Every row belongs to one group in each of 4 separate groupings. Each group adds its own fixed numbers to the row, and there is some noise. The rows also spread widely along 9 directions, which tell nothing about the answers.
Known rows, each followed by its group in each grouping:
[-4.96 -0.49  1.76 -0.86 -1.88  2.06  0.70 -0.90 -1.05  0.69  3.05 -3.00
 -0.82 -0.19  0.07  2.48  3.38 -1.76  0.06  0.36 -3.15  2.21 -0.32 -1.59
 -0.92  0.66 -3.14 -3.54]
U J (2) Vas
[ 0.94 -3.02  1.28 -1.96  0.26 -2.22  0.38 -0.03  2.75 -0.21  0.10  1.71
  0.03 -2.85  3.99  2.32 -2.68  1.11  0.11  0.03 -0.41 -0.89  3.28 -4.04
  3.42  0.15  4.10 -1.79]
V G (0) Girug
[-2.41 -1.73 -1.31 -0.70  0.92  1.89  0.56 -1.39 -1.59 -0.30  1.04 -1.52
 -1.22  1.07 -0.82  0.16  1.36 -3.40  0.36 -0.87 -2.26  1.87 -2.03  1.30
 -3.19  0.10 -2.22 -3.13]
P B (1) bevuk
[-0.66 -1.96  0.05 -1.59  0.97  0.32  2.25  0.18  1.11  0.45  0.26  2.97
 -1.42  0.74 -1.91  1.18  1.81 -2.99  1.34  0.22 -0.92  0.24 -0.69  1.51
 -1.46 -0.43  0.53 -3.25]
U Q (1) Vas
[-3.12  0.05  3.00 -0.25 -1.89 -2.32  0.34  0.26  1.16  0.95  2.83 -2.39
 -0.08 -1.71  3.62  2.99  0.24  0.97  0.49  0.62 -0.99  0.65  1.58 -4.40
  0.98  0.09 -0.66  0.36]
V A (4) Girug
[-1.62  1.03  0.85  0.22 -1.48  1.57 -1.46  1.44  0.31 -0.37  1.31 -2.20
 -2.74  1.50  2.04 -0.04 -1.06 -1.37  1.63 -1.50  1.60 -0.94 -1.41  2.12
 -2.65 -0.08 -0.16 -0.78]
P G (3) bevuk
[-2.30 -4.45  0.22 -0.33  0.66 -0.08  1.77 -0.34  0.01  0.55  1.17  1.88
 -1.65 -1.84 -0.80  0.95  1.28 -2.42  2.31 -1.07 -3.90 -1.12 -1.18 -0.95
 -4.39 -1.29  1.71 -4.77]
P Q (0) bevuk
[-1.26 -1.53  1.59 -0.26  0.33  1.62 -0.38 -1.53 -0.17 -2.44  2.44 -4.85
 -0.42  0.57  0.70  0.52 -0.66 -2.26 -0.47 -1.24 -2.04  2.79  0.63  0.16
  0.46  0.70 -2.97 -0.36]
V J (3) bevuk
[ 1.07 -3.29  1.03 -1.51  0.74 -2.30  0.86  0.07  2.13 -0.41 -0.13  1.99
 -2.41 -0.74 -0.48 -1.01 -1.14 -2.13  2.18 -2.03 -1.10 -2.00  0.01  0.75
 -1.73 -1.08  1.30  0.25]
P A (2) bevuk
[ 0.14 -1.68  1.50 -2.10 -0.88 -0.07 -0.29 -0.75  1.47 -0.22 -0.69 -0.33
 -1.06 -0.82  0.91  0.18 -1.18  1.56 -0.73 -1.41  0.21 -1.27  1.09 -0.69
  1.67  0.84  1.77 -2.64]
P B (4) Vas
[-0.86 -1.59 -1.85 -0.58  1.34  1.51  0.02 -0.32 -1.25 -0.76  1.19 -2.06
 -0.22  0.58  3.02 -0.15 -1.28 -2.83  0.21 -1.12 -2.92  1.69 -1.03 -0.29
 -1.52 -0.89 -0.35 -0.88]
V J (1) Vas
[ 0.17 -2.72  0.88 -1.22  0.33  1.17 -0.19 -0.16  1.63 -0.35  0.88  0.08
 -1.10 -0.66  2.23  1.13 -2.86  0.88 -0.10 -1.14 -0.75 -0.64  1.37 -1.10
  0.37  0.10  4.04 -4.32]
V Q (4) bevuk
[ 0.04 -3.90 -0.17 -2.20  0.36 -0.14  0.53  0.20  2.12 -1.44  1.32  0.89
 -2.13 -1.42  1.04  0.03 -2.27 -1.74  1.27 -1.92 -1.18 -1.64  1.96  0.33
 -0.33 -1.10  2.69 -1.99]
P B (2) bevuk
[ 0.70  0.08 -0.52 -1.33  2.77  0.49 -0.18 -0.11  1.53 -0.52  0.58 -0.22
  0.37  1.10  2.18  1.79 -1.09 -3.08 -1.02  0.75  1.88  3.76  1.43  0.21
  2.79  0.09 -0.47  0.75]
U J (3) Girug
[-1.29 -1.94 -1.72 -0.70  0.69  0.75  0.42 -1.20 -2.69 -1.07  0.14 -2.72
 -1.06  0.46  1.70 -0.77  0.76 -0.78  0.17 -1.13 -3.74  1.50 -2.39 -0.32
 -2.65 -0.42 -2.28 -1.68]
V B (3) Vas
[-3.54 -1.01 -0.26 -1.60 -2.51  0.77  0.17  0.77 -0.55 -0.35  3.19 -3.69
 -1.65 -0.63  3.88  2.21  0.46 -0.54  0.83 -0.68 -1.58  0.66  0.99 -2.48
 -0.03 -0.29 -0.90 -2.06]
V G (1) bevuk
[-0.23 -4.82  2.56 -1.74  0.59  1.00 -0.01 -3.44  1.76 -1.40  0.82  0.20
 -0.13 -2.04 -0.77  1.53 -1.79 -1.55 -1.03 -0.93 -2.69  0.81  2.69 -1.42
  1.56  1.71  1.34 -4.79]
P G (2) bevuk
[-0.07  0.58 -1.74  1.18  2.29 -1.72 -0.51  0.66 -0.95  2.07 -0.86  1.35
  0.08  0.21  3.55  1.19  0.19 -2.58  1.42  1.02 -0.20  1.82 -3.48 -1.13
 -3.10 -0.10  0.87  0.45]
P G (0) bevuk
[-4.92 -1.82 -0.84 -1.75 -2.83  2.42  0.55  0.64 -1.19  1.39  1.60 -0.80
 -2.58 -0.71  1.35  1.51  2.04 -0.94  1.32 -1.09 -2.20 -1.52 -1.16 -0.83
 -3.45 -0.58  0.86 -6.13]
P G (1) Vas
[ 0.34 -1.67 -2.03 -3.22 -0.62 -0.75  0.21  1.98  0.55  1.49 -1.11  1.31
 -2.92 -0.15  2.35  0.54  0.85  1.57  1.38 -1.21  0.78 -0.53 -0.53 -0.48
 -0.22 -0.72  2.64 -3.07]
V Q (2) bevuk
[-0.74  0.71  2.17  0.64 -1.02  1.45 -1.64 -1.60 -0.41  0.99  0.13 -1.85
 -0.49  0.82  2.46  0.58 -1.90  1.53 -0.67 -0.28 -0.62  0.17 -1.42 -0.60
 -0.78  2.02  0.65 -3.06]
V G (1) Vas
[-3.09 -2.73  1.05 -1.32 -1.27  2.04  1.84 -0.11 -0.15  0.41  1.67  0.96
 -2.83  0.15 -2.25 -0.20  1.71 -1.61  1.84 -1.22 -2.75 -1.97 -1.11  1.42
 -3.95 -1.03  0.47 -5.80]
U Q (1) Vas
[-1.44 -1.92  3.92  1.46  0.49 -0.87 -0.13 -2.19  1.23  2.45 -0.07  1.45
 -0.20 -1.94  1.30  1.70 -0.70  1.83  0.60 -0.03 -2.72 -0.93 -1.43 -3.48
 -1.45  1.45  2.90 -3.30]
V J (3) Girug
[-1.49 -1.39 -2.51 -2.02  0.26  0.98 -0.49  1.20 -0.08 -0.23  1.66 -1.03
 -1.94  0.18  3.44  0.98 -1.09 -2.37  0.88 -1.24  0.06  0.84  0.31 -0.46
 -1.21 -1.54  1.30 -1.49]
P A (2) bevuk
[ 2.36 -2.53  0.92  0.12  1.94 -2.22  0.03 -1.98 -0.79 -0.62 -2.07 -0.83
 -0.09  0.14  0.46 -2.79 -0.95  0.46  0.03 -1.85 -2.99  0.35 -2.27  0.33
 -1.69  0.64 -1.22  0.43]
V Q (3) Vas
[ 2.40 -4.25 -0.30 -1.90  2.49  1.53 -0.65 -1.99  1.18 -3.12  0.17 -0.95
 -0.23 -0.18  0.66 -1.79 -5.13 -3.05 -0.79 -2.29 -1.44  0.70  2.09  1.73
  0.77 -0.07  1.41 -1.64]
P G (1) bevuk
[-0.62 -2.50  1.00 -2.60 -2.40 -1.84  1.65  1.44  2.35 -0.20  0.71  1.16
 -2.27 -1.64  1.55  1.10  0.13  0.22  2.23 -1.18 -0.76 -2.86  1.33 -1.51
  0.92 -0.47  1.87 -1.53]
V G (1) Vas
[ 0.07 -0.42  0.11 -2.28 -1.39 -0.22 -0.80  0.26 -0.02 -0.08 -0.37 -1.73
 -1.87  0.52  2.38  0.37 -0.05  1.14  0.12 -1.00  0.52  0.71 -0.09 -0.37
  1.06  1.03 -0.42 -1.77]
V G (2) bevuk
[-2.73 -2.60 -0.82 -1.33  1.51  0.06  2.65 -0.07  0.34  0.13  2.35  1.16
 -0.08 -0.81  0.44  3.65  2.58 -4.01  0.91  1.39 -2.36  2.94  0.41 -1.89
 -1.06 -0.70  0.16 -3.03]
U Q (4) bevuk
[-1.94  0.57  1.20  1.01  1.11  1.46 -1.22 -0.98  0.19  1.47  1.32 -1.19
  0.97  0.47  2.85  2.87 -0.96 -1.35 -1.18  0.76 -0.20  2.34 -0.38 -1.05
 -0.78  1.44  0.81 -2.28]
P Q (1) Vas
[-5.15 -1.42  0.82 -1.35 -2.87  0.91  1.66  1.37 -0.33  0.96  2.34 -1.43
 -2.65 -0.53 -0.06  1.54  3.51 -1.07  2.23 -0.75 -2.35 -0.68 -0.65 -1.23
 -2.53 -0.75 -1.56 -4.06]
V J (4) Girug

New rows. What belongs after each?
[-2.51  0.05  2.11 -1.97 -2.32  1.39 -0.01 -0.28  0.93 -0.53  2.24 -2.65
 -1.06  0.04  1.77  1.50 -0.13  0.90 -0.90 -0.45  0.16 -0.14  1.68 -0.93
  2.46  0.90 -0.67 -2.14]
U B (1) Vas
[ 1.20 -2.36  2.00 -0.52  1.47 -1.34  0.23 -0.20  2.82  0.30 -1.05  2.50
 -1.21 -0.45 -0.22  0.08 -1.26 -0.79  0.81 -0.97  0.82 -1.03  0.41  0.99
 -0.44  0.24  2.39 -1.33]
P Q (3) Girug
[-0.46 -0.52  2.16  1.85  0.14  0.69 -1.90 -1.37 -0.47  0.34  0.67 -2.03
 -0.77 -0.01  2.86 -2.06 -4.05  0.99  0.03 -2.01 -1.79 -2.22 -1.96  0.32
 -3.36  0.32  1.45 -0.88]
P B (1) Vas
[ 0.53 -3.34  1.77 -1.49  0.22  0.63 -0.40 -1.51  2.19 -0.77 -0.10  1.37
 -1.67 -0.69 -0.72  0.46 -2.11 -1.20  0.52 -1.51 -0.78 -0.90  1.11  0.62
 -0.29  0.75  2.50 -3.86]
P G (2) bevuk
[ 2.54 -3.71  3.57 -0.77  1.63 -1.68 -0.26 -3.08  2.96 -0.55 -1.81  1.95
  0.03 -1.77 -0.43  0.38 -2.34  0.24 -0.37 -0.92 -1.23 -0.62  0.82 -1.25
  1.63  2.13  2.64 -1.80]
P G (3) bevuk
[ 1.89 -2.91 -2.58 -2.88  1.82 -0.44 -0.16 -1.11 -1.12 -2.14 -0.88 -2.31
 -0.57 -0.30  3.20 -0.85 -1.51  0.42 -1.16 -1.51 -1.43  2.14  0.30 -1.03
  1.79 -0.16 -0.41 -0.51]
V B (3) bevuk
[-0.45 -3.08 -1.66 -3.49  0.10 -0.73  2.06  0.68  1.27 -1.54  1.49 -0.41
 -1.03 -0.99  1.75  1.82  0.15 -2.02  0.09 -0.52 -0.62  1.30  2.96 -1.34
  2.65 -0.88 -0.69 -1.07]
V B (1) Girug
[-1.34  0.03 -0.53 -1.25 -1.23  0.04 -0.33  2.55 -0.35  0.16  1.18 -2.04
 -2.88  0.50  2.98 -1.01 -0.03  0.80  1.59 -1.63  0.75 -1.10 -1.26  0.61
 -2.01 -1.25  0.22 -0.66]
U Q (3) bevuk
[-3.26  0.35 -0.42  0.88 -1.26 -0.17 -0.82  1.25 -1.01  0.90  2.81 -3.03
 -1.00 -0.88  5.77  0.59 -1.48 -0.36  1.25 -1.18 -1.73 -1.18 -1.17 -1.91
 -3.15 -1.21  0.48  0.37]
P B (1) Vas
[-1.55 -2.47  1.33 -0.49  0.23 -1.35  1.10  0.98  1.73  1.01  1.83  1.88
 -1.66 -2.25  2.42  1.57 -0.41  0.30  2.07 -0.60 -1.60 -1.92  0.16 -2.35
 -1.41 -1.15  3.46 -2.42]
U Q (3) bevuk
[-1.55 -1.90  0.59 -1.09 -0.53  0.11 -1.28 -0.27 -0.06  1.09  0.16 -1.69
 -0.55 -1.75  4.43  0.90 -1.44  2.31 -0.60 -1.35 -1.16 -0.61  0.33 -3.04
 -0.22  0.41  3.01 -3.46]
P Q (3) Vas
[-3.40  0.10 -0.10 -0.73 -1.00  1.61  1.08  0.81  0.15 -0.01  2.80 -1.12
 -2.39  1.73 -0.13  2.59  2.04 -3.71  2.06  0.00 -0.53  1.04 -1.17  1.05
 -2.52 -0.63 -2.29 -1.76]
V A (1) bevuk
[-1.23 -0.57 -1.43  0.64  2.17 -2.24  0.56  0.60 -0.49  0.64  1.77 -0.82
  0.38 -0.24  3.78  0.50 -0.60 -3.93  1.18 -0.06 -1.73  1.69 -1.36 -1.41
 -2.88 -1.60 -1.36  2.80]
P A (1) Girug
[-2.66 -2.82 -0.67 -1.80 -0.82 -0.27  0.00 -0.78 -0.81 -0.57  2.19 -3.23
 -0.31 -2.55  4.41  1.39 -0.12 -0.06 -0.85 -1.16 -3.24  0.76  1.67 -3.83
  0.32 -0.51  0.05 -1.81]
P B (2) Vas
[-0.13 -3.14  0.63 -2.54 -0.28 -2.22  1.08  2.15  3.14 -0.16  0.92  1.96
 -1.38 -2.95  2.29  1.28 -0.97 -1.35  1.98 -1.35 -0.41 -2.85  2.37 -2.09
  1.34 -1.72  3.57 -0.23]
P J (0) Vas
[ 0.53 -2.49 -0.08 -0.58  1.77  0.31  0.20  0.84  1.33 -2.01  3.22 -1.19
 -0.77 -0.71  3.64 -1.33 -5.06 -3.01  0.98 -2.36 -1.58 -0.69  1.59  0.15
 -0.14 -2.36  2.08  1.34]
U J (1) bevuk
[-0.23 -3.37 -1.35 -4.12  0.24 -1.26  0.14  0.40  1.03  0.07 -0.52 -1.03
 -0.65 -2.89  4.00  1.99  0.36  0.46 -0.48 -1.34 -0.54  1.01  2.37 -4.11
  3.89 -0.23  2.46 -1.83]
P J (3) bevuk
[ 1.55 -2.24 -0.43 -1.94  1.91 -1.51  1.47 -0.52  0.77 -2.21  0.15  0.56
  0.24 -0.19  1.11 -0.30 -1.36 -3.00  0.42 -0.29 -1.46  1.11  1.19  0.07
  1.23 -0.56 -0.41  0.96]
U G (4) Vas
[-0.49 -1.79  0.95 -2.87 -1.28 -2.49  1.03  1.05  2.41 -0.62  0.99 -0.51
 -2.01 -1.30  2.18  2.03  0.69  0.26  1.45 -0.86  0.38 -0.48  1.83 -2.35
  2.13 -0.43  0.31  0.61]
V A (3) bevuk
[ 2.01 -2.77 -4.58 -4.20  2.17  1.20  0.60  0.84  0.45 -1.70 -1.73  1.27
 -1.79  1.31  0.47 -0.23 -0.48 -4.16  0.36 -1.05  1.09  2.02  0.35  2.79
  0.43 -1.05  1.36 -2.59]
P G (4) bevuk
[-1.37 -0.74 -0.39 -1.86 -0.21  1.05  0.09  0.35 -0.70  0.09  0.45 -1.69
 -2.08  0.46  0.96 -0.65  1.46 -0.56  0.93 -1.39 -0.88  0.57 -1.98  0.22
 -1.35 -0.41 -0.77 -1.83]
U J (3) bevuk
[ 0.25 -1.65 -0.09 -2.33 -1.88 -0.18  0.14  1.34  0.64 -1.70 -0.09 -1.45
 -2.72  0.41  2.06 -1.00 -0.97  0.22  1.64 -2.33  0.24 -2.10  0.76  1.02
  0.37 -0.81  0.10 -0.65]
V G (3) Vas
[-2.57 -4.24  4.11 -1.42 -1.59 -0.63  1.22 -2.75  1.23 -0.46  1.39 -0.60
 -1.09 -2.41 -2.47  1.63  1.95 -1.06  0.66 -0.97 -3.88 -0.19  1.07 -2.09
 -0.26  1.84 -1.55 -3.97]
P G (2) bevuk
[-0.15 -2.41  1.42  1.17  0.97 -1.12 -0.08 -0.99  0.99 -0.84  1.93 -0.23
  0.28 -1.74  3.79  1.11 -3.62 -1.43  0.67 -0.52 -3.45 -0.30  0.94 -2.39
 -0.64 -0.23  2.14 -0.16]
V G (2) Vas
[-2.32 -0.64  2.82  0.37 -1.26  2.30 -0.89 -2.59 -0.23  0.70  0.66 -1.44
 -0.68  0.14  0.79  2.31 -0.12  1.23 -0.67  0.08 -1.86  0.44 -0.89 -1.45
 -0.62  2.30  0.54 -5.13]
V G (3) Vas
[ 1.97 -2.92  0.48 -2.19  1.53  0.23  1.33 -1.83  0.34 -1.28 -1.30  1.54
 -0.95  0.78 -2.08 -1.63 -0.53 -2.35  0.26 -1.13 -1.67  0.18 -0.49  2.05
  0.07  0.25 -0.46 -2.25]
U G (1) Vas
[-1.15 -1.56  4.36  0.99  0.51 -1.17  0.56 -1.86  1.60 -0.36  1.20 -1.01
 -0.03 -0.76 -0.77  1.33  0.10 -1.49  0.82 -0.23 -2.46  0.90  0.09 -1.07
 -0.17  1.26 -2.07  0.12]
V J (3) Girug
[ 0.04 -2.83  1.81 -3.77 -2.56 -2.58  0.76 -0.07  1.46  0.30 -1.49  0.04
 -2.25 -1.48  0.26  0.11  1.65  2.42  0.64 -1.27 -0.50 -1.09  1.17 -1.70
  2.23  0.99 -0.65 -2.45]
V G (2) Girug
[-3.50 -2.69 -3.61 -3.94 -3.78  1.05  1.30  2.10 -2.83 -0.02  1.01 -2.54
 -3.61 -0.66  2.78 -0.70  2.57  0.03  2.10 -2.63 -2.85 -1.50 -1.12 -1.04
 -2.40 -1.96 -0.88 -4.64]
V G (1) Vas
